All rows are made from the same 9 directions, up to rounding. Whole rows:
In the rows, zero is written as 128.
[[213 139 140 140 101 117 147 161 139 168 136 166 131 140 115 133 122 138
  127 156 149 121]
 [140 120 170 161 119 118 195 106 115 108 139 104 145 142  94 136  96  99
  153 103 123  80]
 [113 138 158 133 123 139 176 106 109 154 128 105 151 130 166 144 188  97
  145 167  82  96]
 [150 114 158 145 121 140 135 106 113 235 118 108 118 141 149 131 154 114
  154 163  42 139]
 [119 144 158 167 112  91 174  99 124 133 143 178 176 103 118 142 148 193
  130  56 110 145]
 [156 102 116 166  96  71 123 145 156 118 109 133 144 134 146 113 105 182
  135  68 104 154]
 [ 50  95 138 113 182 129 139 127 110 130 148 115 141 137 134 136 135  91
  128  86  94 108]
 [130 113 156 132 125 167  94 115  69 184  84 114 134  86  85 188 149 162
  115  90  95 197]
 [133 153 162 124  81 153 142 139 132 149  66  94 147 153 190 128 117 112
  122 229 105 111]
 [133 182 101 134 103 144  98  54 138 118 134 137  93  87 122 101 160 173
  140 157 141 170]
 [ 92 117 119 131 168 123 105  97 117 143 164 164 116 102  79 128 124 161
  127  46 123 168]
 [ 59 128 162 142 148 150 122  58 105 160 124 120 122 116  96 123  92 144
  139  87  81 158]
 [207 166 163 136  87 130 143 164 142 183 117 201 147 138 108 137  86 170
  103 169 167 140]]

The start of a row, then its end:
[ 93 143 122 134 136 137 127  67 117 119 142 115 116 101 122 122 164 136] | [145 115 109 141]
[172 140 126 123 103 125 126 169 141 110 112 146 136 135 125 133 103 139] | [109 151 174 124]
[138 121 152 105 166 167 131 139 108 186 154 140 105 147  83 139  99  76] | [125 158 138 107]
[110 143  98 146 135 103 114  69 166 111 168 147  91 127 115  67  96 155] | [153 101 128 141]
[ 77 113 134  98 171 136 109 164 122 157 134 163 144 136 132 140 116 127] | [ 97 106 125 139]
[142 158 135 115 108 138 104 154 145 141 105 173 135 132 127 123  83 165] | [ 95 159 166 153]
[181 109  62 130 133 128  72  99 145 130 153  88  45 122 110  89 147 110] | [166 143 125 148]
[103 107 151 140 143 166 131  67  67 138 117  64 114  94  81 167 160 104] | [153  93  86 143]
[146 140 148 101 165 166 133 142 106 172 165 172 114 129  68 150 114  98] | [112 147 171 116]
[156 153 109 166  74  74 138 109 186 103 123 145 132 139 174  73 110 182] | [146 136 121 133]
[180 129 112 146  94  94 136 154 152  96 123 137 137 131 137 121 124 152] | [129 120 152 124]
[126 139 150 112 133 155 171 147 104  47 128 104 143 131  86 158 100  74] | [116 143 202  67]
[110 114 121 136 134 136 103  91 112 161 120 103 112 109 133 130 162 140] | [144 111  76 164]
[ 86 142 108 102 141 129 131 146 109  67 129 139 165  88 153 166 214 141] | [101 107 158 130]
[152  89  97 141 135 107  92 126 153 144 137 105  82 151 119  88  85 120] | [153 108 104 141]
[162 133 137 151 101  95 138 142 171 156 127 160 131 163 143  89  67 153] | [133 139 121 125]
[112  91 167 160 139 105 147 118 126 190 129 132 141 154 117 121  76 135] | [144  73  62 133]
[ 62 133 109  80 164 168  63 135 137 123 115 128  97 139 129 104  72 112] | [100 160 152 147]
[ 59 174 181 143 142 163 171  26  92 126 150 142 138  95  70 138 118 140] | [139 103 124 128]
[ 43 160 168 104 179 153 154  97 113 187 170 193 152 125 130 132 146 125] | [112 132 109 121]
[111  97 120 119 127 118 137 164 139  89 105  70 134 164 177 118 115  75] | [133 154 114  83]
[134 109 100 112 141  85  95 212 152 142 132 205 162 127 155 139 139 187] | [ 84  74 145 166]
[137  75 179 118 149 149 120 199 100 189  93 125 144 166  86 166  35 100] | [101 105 119 128]
[128 120 116 120 117 135 110 154 108  55  94 105 143 102 105 163 124 142] | [105  93 174 142]
[ 80 151 102 140 129 132  91  44 145  93 137 119  87 105 105  81  96 164] | [146 103 128 166]
[150 176  97 110 129 163  86  87 129 103 151 156  79  91  67 116 121 150] | [121 150 202 159]
[170 127 124 134 152 105 131 134 170 203 192 195  94 169 106  77  75 122] | [142 138 129 115]
[126 161 163 141  93 138 189 114 117  45 108 103 161 125 113 145 104 112] | [127 147 176  78]
[102 120 150 146 102 129 114 102 139 186  81  92 126 152 181 101 101 139] | [143 161  44 150]
[ 57 144 117  90 157 148  88 135 124 132 122 161 139 110 149 134 145 152] | [ 92 127 136 162]
[184 122 109 133 119 129  87 136 124 179 126 150 105 108 106 137 147 165] | [126 118 124 181]
[154 129 104 129 127  93 100 160 163 165 145 196 130 132 143 108 124 182] | [112 107 132 164]
[107 118 127 134 104 135  92 123 110 112  69  95 140 102 138 150 132 168] | [115 100 107 178]
[ 48 138 169 144 114 139 155  78 108 107  88  89 163 121 153 136 120 136] | [132 117  82 127]
[142  82 138 148 133  87 154 170 141 123 132 123 147 163 127 125  83 114] | [135  78 113 100]
[171 174 130 148  61 130 113 104 135 154  83 140 138  99 164 130 170 198] | [125 174 112 179]
[ 55 164 151  86 185 166 145 120  99 124 171 193 152 104  91 158 145 120] | [ 92 117 178 117]
[115 154 141 127 136 136 163  95 127 144 159 139 130 128 139 120 163 107] | [142 161 117 100]
[163  99 119 116 101 124 110 205 135 106  71  85 139 155 168 141 107 107] | [110 163 137 117]
[182 117 107 121  99 128 109 176 152  75  97  90 105 159 124 111  59  99] | [123 170 181 104]
[134 120 138 122 127 123 172 161 114  98 128 109 161 133 152 158 173  91] | [126 140 135  82]
[161 119 154 167 130 103 169  92 143 193 172 147 113 155 104  97  97 120] | [168 114  85 108]
[126 110 177 128 134 157 166 144  92 107 109  90 143 145  77 164  68  75] | [124 122 150  85]
[218 101 126 150  91 111 135 168 112 145 103 105 138 120 127 166 170 135] | [136 120 116 137]
[131 119 147 122 158 162 150 114  71 109 149 112 127  97  52 182 154  95] | [129  89 158 115]
[174 127 127 118 110 159 124 143 122  97 105  75  98 145 106 130  90  76] | [134 187 167  97]
[ 80 175 102  94 145 149 120  97 145 115 154 142 112 121 174  99 180 111] | [126 199 140 113]
[148 103  90  96 165 154  64 153 130 140 144 122  68 137  83 116  87  96] | [121 136 164 143]
[152 148 113 130 113 101 144 149 162  89 145 160 136 140 137 106 110 140] | [122 138 174 106]
[ 85 123 181 121 150 159 150 118  80 195 117 130 161 118 128 174 162 117] | [119 123  76 134]
[126 146  90 118 119 107  92 142 192  87 133 156 100 158 143  61  44 147] | [117 153 177 128]
[145 123 137 122 133 161  94 128  83 145 108 134 123  87  63 178 131 157] | [108  88 149 181]
[161 181 158 125 113 143 162 122 121 173 146 191 150 113 122 146 164 150] | [115 172 150 126]
[129 117 166 111 132 179 103 136 100 226  89 106 115 146 131 146 108 100] | [121 188  80 147]
[150 139 100 145 113 104 135 101 160  85 152 121 103 133 126  87 115 129] | [152 131 147 112]
[151 154 114 169 119  84 170  69 142  98 189 170 131  96 100 111 172 173] | [158  68 139 127]
[161 158  88 107 116 152  74 131 136  67 122 142  90 100  76 123  95 154] | [105 140 222 159]
[ 93 117 101 115 126  84 130 195 146  34 112 147 183 122 171 143 142 159] | [ 90  74 169 121]
[120 122 101 125 134 134  83 111 131 110 122 116  97 115 105 115 106 144] | [128 106 139 161]
[112 161 184 151 137 174 162  33  80 143 150 132 116  94  25 149  98 131] | [146  98 138 135]
[162 116 185 119 119 159 157 186 102 158  93 119 153 160 102 169  68  86] | [107 164 147  95]
[116 151 120 140 141 111 141  78 160 157 180 164 105 138 133  77 126 135] | [153 137 111 120]
[124 105 157 157 119 111 159 115 121 153 118 104 145 142 138 131 121 123] | [149 105  74 118]
[ 18 144 128 126 164 115 148  66 146 113 165 140 137 131 165  87 139 126] | [141 108  89 112]
[133 151  94  96 151 158  76 126 134 110 149 159  85 112  78 116  99 135] | [108 140 199 152]
